Each cloud of rows lies close to a flat space through zero, with a little noise off it, and is much wider in some directions of that space than in others. After each cloud: how many dimensions does that space have?
(in the rows, 128 means zero)

[[137  96 128 124 107  97 126  97 156 143 116  97 106  85]
 [148 143 131 127 117 128 143 169 114 152 154 146 118 165]
 [167 128 160 103  99 117 101 146 127 111 134 100 118 103]
 [100 128 111 145 151 137 138 115 130 127 125 146 137 143]
 [140  67 167 146 114  57  96 103 167  91 155  93  91  69]
 [ 84 155  92 142 164 155 163 135 106 155 136 179 136 188]
 [116 102 132 158 138 101 131 118 144 116 145 137 122 126]
 [141 157 156 148 140 136 125 195  98  98 183 175 138 189]
 [ 72 145  79 127 160 158 156  94 117 156  98 147 137 149]
 [144  93 152 190 139 117 123 117 160  86 120 137 166 105]
 [112  91 119 141 131 103 128  86 157 133 118 112 118  95]
 [107 183  86  97 134 169 173 161  87 199 136 164 121 204]
 [ 90 134 103 126 148 146 138 103 125 134 111 137 133 133]
 [134 187 140  75 123 172 112 176  74 112 138 133 129 164]
 [119 114 121 130 128 115 133 112 139 139 125 122 116 117]
 [148 148 139 105 114 134 124 162 110 133 145 129 118 145]
 [162 116 163 124 111 115 100 138 138  98 134 106 128  97]]
 => 5

[[126 105 111 158 126 139 134 128 154 120 103 126 136 160]
 [126 102 125 144 132 148 129 118 151 120 115 134 150 165]
 [142 156 102 141 124 115 129 137 128 132 136 133 106  93]
 [125 111 127 132 117 119 135 136 126 126 104 120 119 129]
 [155 166  84 158 121 106 127 137 146 129 135 133  96  87]
 [114  87 142 133 126 147 136 125 138 124 109 122 148 171]
 [127 132 134 120 114 108 134 142 107 132 119 119 107 104]
 [120 144 149  98 116  96 133 145  78 140 134 116 106  82]
 [119  89 145 128 149 174 122 108 156 116 128 140 173 199]
 [143 109  78 191 144 164 117 109 208 108 111 142 149 191]
 [114  89 144 128 131 151 129 121 142 123 113 129 156 175]
 [114 125 153 103 116 108 139 140  92 135 121 118 118 111]
 [114  67 139 150 140 174 128 109 174 112  95 130 176 224]
 [132  93 109 173 117 139 134 131 161 119  82 121 134 159]
 [128 131 131 126 137 136 126 120 130 131 137 129 135 136]
 [112 128 171  81 141 134 125 118  95 133 159 134 148 134]
 [125 137 142 107 140 141 122 116 123 125 152 138 146 135]]
 => 3

[[ 94 101  92 116 103 117 190 145  98 103 105 149 148 129]
 [194 137 193 123  85  94 100 200 150 105 138 121 136 170]
 [199  69 150 138 112  88 146 162 130  85 140 146 117 168]
 [131 234 145 139 134  94 122 159 168 109 121 127 144 117]
 [153 201 104 104 162 120 175 137 188 114 179 104  23 156]
 [107 184 139 150 128 103 179 176 177  95 114 131 135 145]
 [224  64 137  89 118 128  60 125  99 185 125 102 129 140]
 [ 83 107 103 141 116 140  92  62  89 111 150 141 136 110]
 [108 140  76 177 176  80 115  75 155 133 106 130 190  93]
 [223 125 141 135 118 194  85 129 139 129  92 110 100 162]
 [152 161 236 166 111 116 143 221 138  86  76 178 185 117]
 [137 173 143 127 190 121 214 171 129  68 126 182  88 106]
 [122 160  53 167 173 158 114  38 124 106 100 136 131  98]
 [156 186 155 130  86  69  96 167 120  70 134 143 167 132]
 [ 66 110 141  90 156 160 135 165 105 137 185 123 130 133]
 [141 148 198 145 106 101 122 143 159 143 117 137 115 117]
 [143 138 168 158  60 175 124 134 106  90  59 160 142 128]]
 => 10

[[139  88 133 183 159 142 148 115 140  96  92 126 132 143]
 [113 119 109 132 131 117 113 127 148 116 127 134 142 130]
 [138 100 123 156 146 144 155 116 133 113 100 143 124 131]
 [144 166 113  76  83 131 128 143 136 162 163 112 151 163]
 [115 134 123 123 130 121 107 125 128 126 132 117 127 116]
 [131 111 144 154 140 132 142 130 131 120 119 128 131 146]
 [132 158 119  87 110 135 120 125 113 149 142 119 118 108]
 [114 133  99 111 134 130 104 107 123 123 121 124 115  85]
 [146  89 131 173 153 157 168 118 141 112  95 126 130 165]
 [151 158 109 100  97 128 118 124 135 133 144 106 152 139]
 [149 119 139 137 116 139 161 146 146 140 131 121 150 196]
 [130  77 169 193 164 139 173 142 133 115 100 149 117 171]
 [131 152  95  86  97 127 115 134 150 143 151 116 156 151]
 [125 103 114 165 165 133 118  93 122  87  90 130 113  76]
 [157 120 109 134 126 158 154 114 142 123 111 108 143 163]
 [133 192 114  48  78 119 103 135 108 167 172 116 127 105]
 [135 112 115 156 151 139 123 105 136 101 101 105 132 120]]
 => 6

[[117 125  80 176 135 127 153 155 127 122 130 144 123 133]
 [130 136 144 109 132 133 118 120 112 122 125 118 122 135]
 [141 136 146 106 129 117 126 129 110 127 139 113 151 124]
 [127 123  79 120 117 134  92  95 137 136  96 129  68 119]
 [127 137 141 137 136 109 116 150 118 129 102 112 133 121]
 [122 129 111 146 134 131 138 140 123 122 126 133 123 134]
 [144 143 190  42 128 151 102  78  92 119 145 105 122 146]
 [116 125 117 149 129 129 123 135 140 130 105 135 106 130]
 [125 144 176 117 143 128 130 144 100 114 126 113 144 145]
 [128 132 148 143 134 114 139 156 128 129 129 122 157 124]
 [126 117 123 123 118 140 126 107 150 136 134 140 116 126]
 [115 101  49 185 111 130 147 131 179 144 129 165 107 113]
 [124 126 118 121 126 148 138 114 121 121 148 138 115 141]
 [126 130 133 122 127 136 124 121 129 127 126 131 119 133]
 [124 115 114 120 115 147 121  99 149 135 131 144 101 130]
 [112 121 101 174 135 141 167 153 134 119 147 154 130 143]
 [127 128 157 112 129 143 142 120 123 122 154 132 143 141]]
 => 5

[[143 140 150 118 146  98  92  76 111 136 148 136  82 139]
 [111 138 187 133 151 111 112  94 117  90 130 181 108 143]
 [147 150 159 137 141 102 124  81 101 132 133 144 103 132]
 [159 149 142 178 121 199 184 208 158 116 104 146 166  75]
 [ 52 133 167 122 140 150  84 146 103 106 133 176 131 141]
 [ 55 153 186 158 147 106 131 100  56  93 111 181 150 166]
 [113 116 117  94 116 158  99 172 180 120 128 136 131 117]
 [122  93 128 167 134 131 176 140 146  95 124 117 138 119]
 [159 145  89  52 116  99  49  88 119 195 155  92  83 141]
 [105  91 105 125 129 125 119 135 129 135 154  95 119 130]
 [192 124 110  56 125  35 102  25 178 122 122 116  86 163]
 [137 167 169 124 149 129  64  93  75 164 165 146  73 123]
 [111 118 128 104 131 116 111 118 148 112 132 134 122 139]
 [ 80 161 192 210 149 175 148 164  47 121 131 172 148 109]
 [161 132 131 128 146 107  83  78  82 175 179  99  60 123]
 [114 108 139 115 131  81 144  84 152  76 106 149 133 160]
 [122 122 167 208 148 168 172 159 110 107 137 144 140  96]]
 => 6

[[118 203 129 113 120  93  58  72 189 156 131 105 164 102]
 [144 138 129 126 118 149 140 116 144 120  99 138 126 115]
 [ 96 122 139  78 141 145 155 184  98 133 219 104 103 108]
 [144 128 128 219 146 100  64  71 161 111  84 225 227 159]
 [124 110  96 103 171 137 189 194  85  93 130 102  74 150]
 [140 128 110 150 157 115 136 130 119 101  79 143 124 144]
 [129 121 134 147 102 123 121 113 135 134 128 110 121 154]
 [133 171  96  57 140 123 145 130 135 142  88  66  83  84]
 [139 143  95 137 180 113 136 138 124  91  82 148 133 142]
 [114 162 161 142  98 111  63  76 171 161 159 139 178 105]
 [111 108 116  83 170 128 174 197  68 120 153  95  71 118]
 [128 114 171 184 102 120  89  93 136 132 136 169 165 140]
 [109 153 152  81 120 129 117 130 126 158 166  95 112  79]
 [106 144 115  17 156 148 163 180 100 161 179  85  90  44]
 [139  79 126 197 146 126 121 128 112 105 118 206 179 168]
 [140 148 114  93  89 145 133 105 161 154 106  89 112 104]
 [104 121 152  86 105 117 124 141 101 170 173  67  86 106]]
 => 7

[[127 105 147 168 134  97 171  90 150 137 123 137 145 157]
 [132 112 165 128 147 147 107  97 112 144 153 184 137 140]
 [ 44 117 120 120 134 171 169 123 152 147 162 120 126 131]
 [ 93 128 117  97 126 155 121 135 138 111 157 113 113 100]
 [177  97 189 159 143  96 111 118 119 141  81 196 155 190]
 [107 126 184  93 167 106 104 133 145  96 112 118 163  91]
 [ 50 152 153 100 139 173 125 128 119 145 221 115 144 100]
 [119 169 142  83 152  98  90  76  96 130 143 129 139  91]
 [ 53  84 146  55 148 138  81 160  87  58 194 179  69  59]
 [130 147 111  72  79 138  92 141 129  82 177 102  92 125]
 [137 124  72 142  87 172 123 138  86 144 221 147  60 131]
 [ 69 148 134 100 107 174 148 156 133 101 133 100 145 115]
 [132 162 114 134 130 165 192 121 139 145 139  80 135 143]
 [ 82 138 128  93 108 145 139 151 165  92 178  71 124 106]
 [ 95 140 129  61 124 109  82 121 130  87 117 121 118  97]
 [117 138 201 104 178  35  91  94 172 134 121 108 182 124]
 [173 105 124 159 110 121 133 102 145 130 140 143 118 159]]
 => 11

[[111 144 114 148 140 136 132  90 117 119 148 108 127 116]
 [135  85  95  98  62 110  88 162  53 154  64 163 192 153]
 [134 150 120 139 115 138 126  95 138 116 137 119 128 117]
 [126 144  85 130 135 100 127  79 108  92 147 113 114 145]
 [129 117  70 116  73 131 120 121  90 146  89 140 170 144]
 [110 142 141 112 163 121 126 148 135 132 132 122 131 132]
 [112 107 121  88 128 118 117 191 102 161  86 147 163 153]
 [102 147 169 112 167 147 129 173 151 153 126 121 142 116]
 [ 87 103 132 108 153 127 116 179  81 164 100 133 164 137]
 [148 135 165 146 135 127 126 111 160 107 154 123 101 111]
 [194 128 127 158  76  94 101  50 131  59 161 132  97 125]
 [136 125 124 128 110 119 113 118 112 119 126 131 138 131]
 [149 154 134 150  94 167 145 100 178 129 137 122 123 101]
 [164 111 128 144  90 115 114 102 119 103 134 140 118 128]
 [126 117 157 127  99 153 107 159 115 159 103 139 169 109]
 [102  85 115 120  85 159 112 180  66 193  69 150 198 127]
 [123 123  86  96 135  86 118 135  95 117 112 133 135 166]]
 => 6

[[125 120 117 127 128 137 136 117 142 110 141 151 130 116]
 [122 129 136  98 145 127 119 149 113 170 134 124  92 164]
 [129 140 112 137 134 125 119 134 123  94 110 127 155  76]
 [129 111 117 137 111 137 142 103 153  94 134 153 144 100]
 [122 145 116  92 161 130  94 156 112 148 126 128 111 119]
 [123 135 128  96 146 121 110 145 120 174 139 125  93 175]
 [126 102 125 142 107 145 154  97 157 113 155 157 124 135]
 [130 130  97 127 141 132 107 134 138  77 116 146 159  38]
 [128 128 134 133 128 131 135 121 127 122 129 127 129 131]
 [127 130 132 108 142 127 121 136 124 149 135 131 115 131]
 [124 128 125 137 119 136 134 123 138 118 135 132 139 122]
 [138 155 135 130 144 113 108 151  98 139  97  90 143 123]
 [133 129 135 140 118 122 139 128 126 133 121 114 133 144]
 [124 117 137 121 123 128 141 125 129 162 149 136  97 182]
 [131 137 132 114 140 122 113 146 117 155 129 120 113 145]
 [135 124 112 171 103 131 137 110 144  49 110 132 187  35]
 [125 118 133 138 115 129 143 118 138 123 131 131 127 134]]
 => 3

[[140 135 135 123 141 124 125 128 131 118 140 146 121 131]
 [160 107 114 140 141 106 117 159 144  89 137 213 131 165]
 [144 132 140 106 147 131 122 119 129 106 155 148 113 132]
 [130 151 121 145 130 112 120 142 134 128 126 132 132 134]
 [124 118 132 116 124 137 133 119 123 129 132 122 123 124]
 [143 128 129 130 140 122 121 137 135 111 137 162 125 142]
 [140  84 124 115 127 132 133 133 134 105 132 175 126 146]
 [126 148 110 162 122 109 120 150 133 136 108 128 144 138]
 [119 144 144 108 134 141 132 106 118 137 140  96 119 113]
 [124 124 119 143 116 121 128 139 129 136 113 124 140 129]
 [152 117 128 126 145 115 118 142 138  99 148 188 119 149]
 [135 152 107 174 129  96 116 166 139 127 109 149 144 146]
 [121 115 130 118 127 138 133 120 123 131 126 115 126 120]
 [137 132 127 130 134 121 123 136 132 118 133 146 126 139]
 [107 185 140 132 128 134 125 110 112 165 125  54 128  96]
 [151 120 126 128 139 117 124 141 138 103 140 177 124 146]
 [127 140 123 142 120 119 128 138 131 135 122 122 136 131]]
 => 3

[[192  95 104 148 165 126 141  90 186 186  94  63 130 146]
 [ 78  93 109  90  93 134 191 133 132  84 166  89 121  86]
 [204  97  72 167 145 117 170  84 114 149 143  81 138 157]
 [ 73 164 207  58  83  87  43  79 130 131  85  69 101 163]
 [155 127  30  99 136 168 153  39 124 116 131  74 182 109]
 [115 142 175 186 123 112 144 142 134 103 131 121 171 170]
 [ 37 108 184  74  61 120 142 127  59  88 142 162  65 121]
 [139 121 181  81 239 184 101 104 153 124  75  81 179 146]
 [125  45 117 217 119 106 166 136 177 151 122 169 137 182]
 [ 77 116 149 135 135 155 140 107  55 127 100 130 120 128]
 [ 80 110  65  68 166 151  93 181  83 108 157 136 126  55]
 [104 179 214  89 158 115 113 183 149  86 125  85 152 107]
 [ 99 137 116  57 120 165 162 124 154  67 134 168 157  72]
 [144 151 167 114  90  80 166  61 144 136  67  79 137 132]
 [ 57 146 155  95  44 139 124 113 108  98 177  91  78 135]
 [101 179 198 169 109 183 113  65 173 160  58 124 142 170]
 [152  29 129 128 148 145 111  77 135 156 135 154  80 216]]
 => 11

[[139 155 127 122 147 121  94 153 167 128  95 104 114 128]
 [131 144 149  92 149 144  93 131 143 103  95 134 129 127]
 [112  91  88 187 133 135 130 110 100 171 152 141 136 134]
 [131 108 148 129 130 142 108 111 110 138 128 161 145 142]
 [142 149 141 119 156 131  97 121 130 149 115 141 144 123]
 [141 146 119 130 136 128 129 137 126 101  96 111 134 114]
 [104 138 119  87 121 113 127 141 143 122 161 103 111 121]
 [133 119 122 157 145 138 114 111 107 154 125 149 150 128]
 [119 117 165 115 127 151 149 106 147 128 128 156 105 147]
 [118 119  95 134 133 130 119 144 122 108 108 105 112 129]
 [122 109 132 136 133 133  99 129 138 147 125 140 120 149]
 [114 119 165 125  77 135 166 102 139 128 206 157 172 108]
 [137 164 107 124 178 100 106 140 136 191 115 110  99 130]
 [121 113 128 137 100 125 133 129 128 126 161 129 148 122]
 [137 135 139 105  99 107 122 153 141 103 137 111 137 123]
 [139 139 137 132 168 139  99 111 115 156 105 152 143 129]
 [141 149 125 111 162 117  95 140 130 145  96 120 113 134]]
 => 8
